There are 3 nested groupings, the coarsest first. Each group lies inside one group of the grouping before and may be the whole of it. The rows also spread widely along 14 directions, which tell nothing about the answers.
Known rows, each followed by its group in each grouping:
[-2.61  0.47 -0.09  1.01  0.09  0.40  1.39  1.74  1.22  1.05 -1.93  2.95
 -0.69  2.96 -0.15  0.33  1.87 -0.22 -1.62  0.08  1.04 -2.39  0.62] : Z188 Z471 Z809
[ 2.73 -1.88  0.22 -1.64 -0.22  1.41  2.68  0.21  1.42  1.66  1.29 -1.20
 -0.02 -2.22  0.03  0.80 -0.09  1.43 -0.67  2.15  0.71 -2.77  2.72] : Z188 Z471 Z436
[ 1.90 -0.92  0.08 -1.01  5.58 -2.61  0.52  0.38  1.79 -0.76 -4.00  1.55
  0.66 -0.06  3.49  0.40 -2.74 -1.77 -1.59  2.83  2.73 -0.02  1.09] : Z188 Z319 Z701
[-0.62 -0.23 -0.18  0.61  3.53 -0.48 -5.34  0.45 -4.56  4.47 -1.97 -0.92
  0.93 -2.69  1.06  5.99  1.82  0.90 -0.56 -0.31  1.18 -2.37 -3.00] : Z448 Z812 Z173
[-0.25  0.47 -1.53 -0.24  0.48  1.15 -0.48  2.62  2.00 -4.14  0.12 -0.09
 -1.75  4.15 -1.26 -0.73 -1.63 -0.42  0.05 -1.24 -1.01  2.62  0.16] : Z448 Z755 Z687
[ 1.47 -3.81  2.42 -0.21  1.94  1.35  0.53  1.10 -3.36 -1.39  0.60  0.50
 -0.48 -2.17 -3.55 -2.20  0.11  4.24 -0.39 -0.57  1.67 -1.99  3.72] : Z448 Z755 Z237
[-0.87 -2.03 -1.05  3.00  3.88 -1.71 -0.62  0.38  1.29  1.39  0.89  0.33
 -2.21  0.11 -2.50  0.67 -0.39  1.78  0.10  2.01  2.83 -0.50  1.72] : Z448 Z812 Z226
[-2.17 -0.54 -3.14 -1.69 -2.62 -3.28  1.33  0.19  0.36  0.01 -0.40 -2.37
  3.25 -0.35 -1.64 -1.90  1.78  0.29  0.17 -0.24  0.96 -1.76  0.12] : Z448 Z812 Z226
[-2.12  0.18 -1.51  1.39  1.50 -0.29  1.83  0.26  4.78  0.35  4.66  2.30
  1.58  1.55  0.32 -4.36  1.70 -2.31  0.22 -1.42 -1.02  0.22 -4.68] : Z448 Z812 Z226
[-0.76  2.30  0.08  2.02  2.89 -1.42  1.21  0.37 -2.49  0.37 -2.25  2.99
  1.36  0.39  1.22 -1.37  0.66  1.17 -0.77 -0.65 -2.25 -1.72 -1.11] : Z448 Z812 Z226
[-1.71  0.88 -1.09 -2.29 -5.04 -0.47 -2.70  2.98 -3.29  2.24  0.71 -2.20
  2.54  2.05  0.29  0.22  2.71  0.46  2.24  3.28 -3.42  1.74  3.18] : Z188 Z471 Z436
[ 0.52 -2.01  1.13 -2.35 -0.28  1.46 -0.58  3.03  0.19 -0.75 -0.35 -0.23
 -2.69  1.63 -2.47  1.80  0.19  1.38  0.23  2.67  1.90  0.08  4.57] : Z448 Z755 Z687
[ 1.98 -0.66 -3.58  5.17  1.10 -0.87  2.38 -0.65  0.96  0.86  1.02  1.54
 -2.74  1.21  0.49 -0.46 -3.79  5.11  0.42 -0.55 -0.87 -1.90  1.95] : Z188 Z471 Z436
[ 1.67 -1.14  1.18 -2.79 -5.19  1.54  4.47  4.28  0.72 -2.72 -0.63  4.21
 -3.23  3.39 -1.20 -2.95 -0.91  4.08  1.03  1.45  0.29 -2.25  4.58] : Z188 Z471 Z436
[-0.86 -0.56 -0.46 -0.19 -2.89  1.44 -1.55  3.24 -1.59 -1.03 -0.96  1.32
 -2.48  3.40  0.03  2.56 -0.64  2.57  1.25 -1.56  0.73 -1.76  0.20] : Z448 Z755 Z237
[ 0.99 -0.84  0.13  3.81  3.28 -2.10  1.06 -1.15 -4.15 -2.60 -1.78 -1.99
  4.02 -3.41  1.05 -3.63 -3.10  2.27  0.25 -1.51 -0.71 -2.01  1.07] : Z188 Z471 Z436
[-1.49  0.47 -0.75  2.03 -0.32 -0.28  3.80  2.37  3.65  1.68  0.40  1.13
 -2.91  0.30 -4.48  0.05  1.63  2.27 -1.21  2.60  1.47 -4.12  1.39] : Z448 Z812 Z226
[ 1.32  1.52 -0.92 -2.33  0.90  1.46  0.03  0.02 -2.70 -0.55 -0.44  5.78
 -2.24  2.64  0.85  0.46  2.19  1.93 -0.53 -4.95 -1.94 -0.14 -5.05] : Z448 Z812 Z226
[-1.44  2.03 -0.08  2.07 -0.21 -2.76 -0.13  1.31 -3.62 -3.09 -0.82  1.40
 -1.32  2.92 -1.66 -2.16 -0.01  1.88  3.12  0.86 -1.52  1.92  0.93] : Z448 Z812 Z226
[ 2.78  2.08  3.49  0.52  2.41  2.75  1.44  4.40  1.01 -4.28 -0.23  3.18
 -3.42 -1.84 -1.49 -1.61 -1.53  0.09  0.23  0.21 -0.75 -1.75 -5.51] : Z188 Z471 Z436
[-0.80  0.60 -2.39 -2.43 -0.59  0.94 -5.42  3.75 -0.59  4.71  0.02 -4.25
  2.52  0.48  0.70  4.50  1.34 -0.64 -0.79  3.13 -2.87  1.53  1.69] : Z448 Z812 Z226
[ 2.74  0.37 -1.86 -5.98 -2.53 -1.00  1.55  2.14  2.91 -1.87 -1.27 -3.16
 -0.74 -1.25 -2.14  0.87  0.04 -0.99 -0.10  3.39  1.12  0.10  0.14] : Z188 Z471 Z436
[ 0.47 -0.54  1.62  1.74  1.53  0.19 -1.48  5.70  1.01 -0.74  0.03  1.63
 -3.65 -1.59 -4.26 -1.01 -1.00  1.84  0.83  3.80  1.67 -1.21 -1.37] : Z188 Z471 Z809
[ 2.76  0.18 -0.43 -7.02  0.19 -0.52 -3.11  1.09 -4.11 -3.32 -4.49  3.50
 -1.25  1.72  2.17  1.75  0.40 -0.37  0.35 -3.01  1.17  1.97 -4.42] : Z188 Z471 Z809

New rows, each followed by its group in each grouping:
[ 1.36  0.91  1.72 -0.34  5.24 -0.56  1.75  0.31 -0.89 -6.47 -0.67  2.17
 -2.48  0.27 -4.49 -4.24  0.42 -0.20 -0.28 -0.87 -0.03  2.77 -1.30] : Z448 Z755 Z687
[-0.19 -1.58  0.63 -2.18  0.63  3.71  0.85  2.77 -0.02 -0.29  0.86  3.53
 -0.42  1.98 -2.21 -2.22  2.24  2.09 -2.64 -3.11 -0.76 -1.01  0.43] : Z448 Z812 Z226
[-0.98 -0.67  0.01  5.47 -0.38 -1.08  2.02  2.06  1.04  0.15  1.64  2.38
 -1.70 -0.58 -0.91 -2.49 -1.63  3.05  2.07  0.92  1.11 -4.14 -1.30] : Z188 Z471 Z436
[-0.29 -0.85  2.12  1.42  1.28  3.02 -2.34  2.50 -0.68 -3.51  2.53 -0.51
 -2.47  1.92 -1.47  0.69 -0.97 -0.09  2.07 -0.87 -0.07  1.80 -0.58] : Z448 Z755 Z687
[ 0.53  0.33  1.11 -4.18  1.20  3.31 -2.90  4.37 -2.68  2.92 -1.38 -1.51
  1.99 -1.82 -2.47  1.96  3.47  0.88 -3.41  1.44 -2.75 -0.46  1.58] : Z448 Z812 Z226
[ 1.41  0.31 -0.44 -2.95  1.15 -0.63 -0.79  1.32 -0.41 -0.64 -0.92  0.24
 -0.80 -1.68 -2.09  0.11  1.67 -0.40 -0.40  0.80  0.79  0.17 -3.01] : Z188 Z471 Z809
[-1.19 -0.59  0.40  2.56  1.25  2.82  2.32 -0.71  1.65  0.33  2.15 -0.23
 -0.36  2.07 -0.30  0.50  1.38 -0.35 -1.40 -1.20  0.07 -1.29  1.74] : Z188 Z319 Z701
[-2.27  0.04  3.42  2.05 -0.63  0.95  2.27  2.50  0.63 -3.03  1.54  3.58
 -2.82  3.20 -1.21 -1.84  0.60  0.28  2.66  0.61  1.50 -1.23  0.21] : Z448 Z812 Z226
[ 0.73  1.07  1.85  1.87 -0.64  3.46  0.56  3.74 -1.26  1.76  3.07  0.53
  1.63 -2.43 -0.38 -2.21  1.19  1.82 -0.26  0.42 -4.35 -2.90 -1.97] : Z188 Z319 Z701
[ 1.31 -0.22  1.66 -0.88  1.49  1.48  1.36 -0.17 -0.26 -2.26 -1.45  2.90
 -2.41  3.26  2.70  1.67 -0.98 -0.38  0.41 -0.43  1.18  0.16  1.25] : Z188 Z471 Z436
[ 1.06 -0.41  1.44  2.88  2.88 -1.61 -1.43 -0.77 -2.95 -2.71 -1.21 -4.73
  2.08 -2.53  3.45  2.60 -4.68 -0.28  2.84  0.84  1.05 -1.17  0.60] : Z448 Z812 Z226
[ 0.20  0.93 -2.08  5.53  1.81 -2.80 -1.69  0.28 -3.53 -1.32  0.05 -1.96
 -0.96 -3.40 -2.46  0.32 -2.19  3.92  2.31 -1.91  0.18 -2.63 -4.87] : Z448 Z812 Z173
[-0.84 -2.98 -1.49  0.43  2.43 -1.31 -0.46 -1.14  1.06 -3.08 -2.17 -1.23
 -0.84  1.11  0.30  2.26 -2.23 -0.24 -0.40 -2.88  5.55 -1.67 -0.32] : Z448 Z755 Z237
[-1.51 -0.26 -0.31  2.64 -1.21  0.35  1.72 -0.42  0.52  1.56  1.73  1.47
  0.50  0.86  2.42  0.13  0.61  0.36  1.16 -1.26  0.28 -3.50 -1.82] : Z188 Z471 Z436
[ 1.55 -3.14 -0.65 -3.52  2.44  1.59 -0.80 -0.14 -2.99  2.12 -4.03  2.24
  1.44 -0.54  1.42  2.04  1.09  2.56 -4.22 -3.27  1.96 -3.03  1.63] : Z188 Z471 Z436
[ 0.60  0.25 -0.74 -2.09 -0.01 -2.45  1.05  0.52 -1.15 -0.81 -1.84  4.01
  1.03  1.48  2.24 -2.93  0.28  0.22  0.69 -0.05 -0.22  0.06 -1.24] : Z188 Z471 Z809
[-2.22  1.75  0.44  2.18 -0.36  0.50  1.94  0.82  1.02 -0.67 -0.93 -0.95
 -2.63  1.54 -3.30  2.29  2.11 -0.60 -0.29  1.56  1.34 -1.80  0.98] : Z188 Z471 Z809
[ 0.52  1.53  3.47  2.23  1.69 -0.46 -0.42  3.34 -2.75 -2.97  0.51 -1.07
 -0.28 -2.31 -2.07 -1.97 -1.16  0.94  2.82  3.38 -1.55 -0.04 -0.14] : Z448 Z812 Z226
[-3.57 -0.30 -2.39 -0.22  1.31 -2.12 -0.76  2.32  2.47 -2.36 -2.97  0.46
  3.02  6.09  1.59 -2.96 -0.62 -3.05 -1.71  0.39  0.37  3.27  3.33] : Z188 Z319 Z701
[-2.77  0.70 -3.14  2.91 -0.98 -1.19  0.99  0.38  0.41  0.99  0.30  3.66
 -1.45  4.22 -0.63 -1.12  1.88  1.68 -0.19 -2.33 -0.05 -1.21 -1.78] : Z188 Z319 Z701
[ 0.40 -2.69 -2.12 -3.38 -3.01  0.26  0.04  1.46 -0.10  5.12  0.93  2.68
  0.52  1.71  2.20  1.42  1.47  3.36 -0.14  0.56  0.26 -2.67  2.56] : Z448 Z812 Z226
[-0.16 -2.13  0.87 -0.68 -2.86  2.15  0.65  2.77  1.12 -2.90  2.34 -3.33
  1.49 -0.12 -1.11 -1.70 -0.82 -0.21  1.02 -0.21  0.71 -1.03  1.05] : Z188 Z319 Z701
[-0.57 -1.11 -1.63 -3.27 -1.29 -1.84 -1.38  2.30 -1.80 -1.63 -2.19 -0.90
  4.23  0.27  1.10 -2.39 -0.47  0.22  0.02 -0.99 -0.53 -0.20  0.23] : Z448 Z755 Z687
[ 1.67 -0.47 -2.49 -0.55  2.48 -1.45 -3.83  1.51 -0.64  0.71  0.82  2.71
 -0.29  1.75  2.52 -1.12 -1.50  0.51  1.43  0.39 -1.62  3.72 -2.41] : Z188 Z471 Z436
[-0.34 -0.84  0.32 -0.90 -0.40 -2.44 -1.07  2.59 -2.08 -2.68 -2.64  2.03
  0.53 -0.66  1.11 -1.22 -1.55  1.14  1.77 -1.22  2.32 -2.64 -3.55] : Z448 Z755 Z237
[-2.45 -1.72 -1.79  0.66  2.21 -0.68  0.24 -1.68  1.00 -1.22  0.47 -0.27
  3.25  3.42  2.46 -1.44 -0.19 -1.73 -0.75 -3.33  0.73  0.90  0.98] : Z448 Z812 Z226
[ 0.43 -1.69  0.68 -0.46  0.65  0.60 -1.04  0.69 -1.10  0.70  2.22 -3.90
  0.84 -2.17 -2.25  1.10  0.99  0.49  0.88  2.50  0.16 -0.13  2.71] : Z448 Z755 Z687
[ 2.53  1.76  2.02  1.73  4.24  4.68  0.73  1.70  0.89 -0.17 -0.52 -1.29
 -0.67 -2.59  0.71  3.13 -1.24 -0.55 -2.88 -0.34 -1.96 -2.73 -2.05] : Z188 Z471 Z436
[ 2.57 -2.28 -2.53  0.63 -0.58 -4.94  0.18  1.50 -0.13 -2.07 -1.11 -0.51
  0.24 -3.48  1.26 -1.87 -5.58  3.72  3.10  0.74  2.90 -3.53 -2.22] : Z448 Z755 Z237
[-0.57  3.01 -1.00 -0.35 -0.19 -0.03 -1.91  2.66 -4.12  1.78 -2.98  2.75
 -0.27  0.69 -0.84  0.83  2.69  1.89 -1.04 -0.58 -3.02 -0.96 -2.64] : Z188 Z471 Z809
[ 2.36 -0.56 -0.18  1.15  5.35 -0.02  0.12  0.21 -0.92  1.78  0.13  2.36
  1.52 -2.89  0.62 -2.54 -0.35  1.46 -2.04 -0.14 -1.63 -0.89 -1.61] : Z188 Z471 Z809
[ 0.96  0.19 -2.93  1.19  1.71 -1.70  1.11  0.20  0.64  2.16  2.06  0.62
 -0.66 -1.61 -3.17 -2.11  1.28  2.87 -0.64  1.06 -1.64 -0.69 -0.71] : Z448 Z755 Z237
[ 0.10 -3.03  3.15 -0.03  2.39  1.66 -0.20  3.98  3.17 -4.26  0.65  1.12
  0.39  0.72  1.79 -2.13 -3.85 -1.52  0.79 -0.15  3.15 -0.98 -0.66] : Z448 Z812 Z173
[ 1.00  0.78  0.18  0.95  1.69  0.19  1.52  0.39  2.04 -0.88  2.26 -2.75
  0.74 -2.17 -0.36 -0.26 -0.64 -1.23  0.67  1.74 -1.08 -0.83 -1.19] : Z448 Z755 Z687
[-1.89  0.96 -0.61 -1.78  1.38  0.04  0.32 -0.11 -1.77  4.13  0.23  2.46
  2.10 -1.02 -1.84 -0.50  6.45  0.38 -2.52 -1.39 -1.41 -2.25 -2.83] : Z448 Z812 Z226
[ 0.71 -3.00  2.72 -0.82  4.45  0.47 -0.55  1.02 -1.87  2.16  3.52  3.44
  1.13 -2.08 -2.17 -4.74  3.11  1.51 -0.11  2.15 -0.73  0.96  1.69] : Z448 Z755 Z687
[-0.65 -1.25  0.68 -1.48  0.44 -0.39  0.97 -0.46 -1.58  0.89 -0.97 -2.12
  2.80 -1.07  0.15  0.64  1.75  0.09 -0.82  1.09  0.78 -2.12  3.49] : Z448 Z755 Z237
[ 1.55 -0.04 -1.34 -1.14 -2.01  1.13 -2.73  2.87 -0.99  0.76  1.54  0.56
 -0.93  2.00  2.07  1.18 -1.26  1.43  2.13  0.85 -2.31  1.50 -0.52] : Z188 Z471 Z436
[-3.09 -0.68 -0.10  4.23 -0.72 -0.23  1.55  2.27  2.89  0.21  0.60 -2.94
 -0.08 -0.82 -3.03  0.18 -0.03  0.08  0.03  2.31  2.40 -3.91  1.24] : Z188 Z471 Z436
[ 1.51 -2.45 -0.93 -1.17  2.04  0.80  1.59  1.31  3.26 -2.73  0.09 -0.89
  0.63  0.80  0.28 -1.38 -3.10  0.30 -1.50 -0.95  1.51 -0.37  2.03] : Z448 Z812 Z173
[-1.62  0.60 -5.21 -0.63  3.02 -0.38 -2.56  1.25  1.47  1.54 -2.48 -3.26
  1.83  2.87 -2.04  1.74  0.85 -0.59 -4.45 -0.22 -2.08  2.70  3.32] : Z448 Z755 Z687
[-2.23  1.08  0.70  4.32  1.58  0.27 -1.62  3.66 -0.97  0.43  0.21  4.92
 -1.61  3.42  0.17 -2.12  0.03  1.38  1.08  0.78 -1.77  0.44 -0.77] : Z188 Z471 Z436
[ 0.01  3.01  0.14  2.80  0.75 -0.34 -0.98  0.04 -6.15  0.34  0.43  5.25
 -0.91  2.72  2.59 -0.78  0.76  3.31  2.70 -2.49 -4.79  0.45 -2.90] : Z448 Z812 Z226
[-1.47  3.24  1.50  0.36  1.92 -2.30 -0.36  1.29 -2.56 -0.10 -3.21  1.14
  2.13 -0.38  1.62 -0.19  2.11 -2.24  0.18  2.21 -1.10 -0.63 -2.42] : Z188 Z319 Z701
[ 0.68 -1.99  2.68  1.23  2.55  2.88  0.79  0.39 -4.10 -2.15 -0.14  2.41
  1.23 -1.14 -0.36 -2.97  0.21  2.62 -1.19 -4.29 -0.32 -2.31 -0.18] : Z188 Z471 Z436
[-0.94 -0.83  0.89  2.46  0.69 -0.92 -1.82  0.68 -4.02 -1.42 -0.91 -2.61
  1.32 -1.69 -0.86  0.17 -0.61  1.25  1.62  0.05  0.89 -1.13  0.58] : Z188 Z471 Z436
[-0.22 -1.11  0.20 -1.07  0.10 -0.76  0.11  1.94 -0.22  1.63  1.44  4.51
 -0.28  3.15  0.43 -3.54  1.62  1.13  1.09  2.95 -1.14  2.11  3.20] : Z188 Z471 Z436
[ 0.52 -2.57  2.98 -0.27  1.21  1.57  0.19  1.14 -2.38 -2.51  0.23 -0.33
 -0.09 -1.19 -1.13 -0.21 -0.39  1.65  0.74 -1.17  2.35 -2.08  1.17] : Z448 Z812 Z173
[ 1.18  1.74 -0.85  1.83 -0.64  0.45 -2.27  2.27 -3.20  3.36 -0.22  1.39
 -3.11 -2.10 -0.85  4.09  0.98  3.69  1.12  0.51 -1.09 -3.36 -4.47] : Z188 Z471 Z436
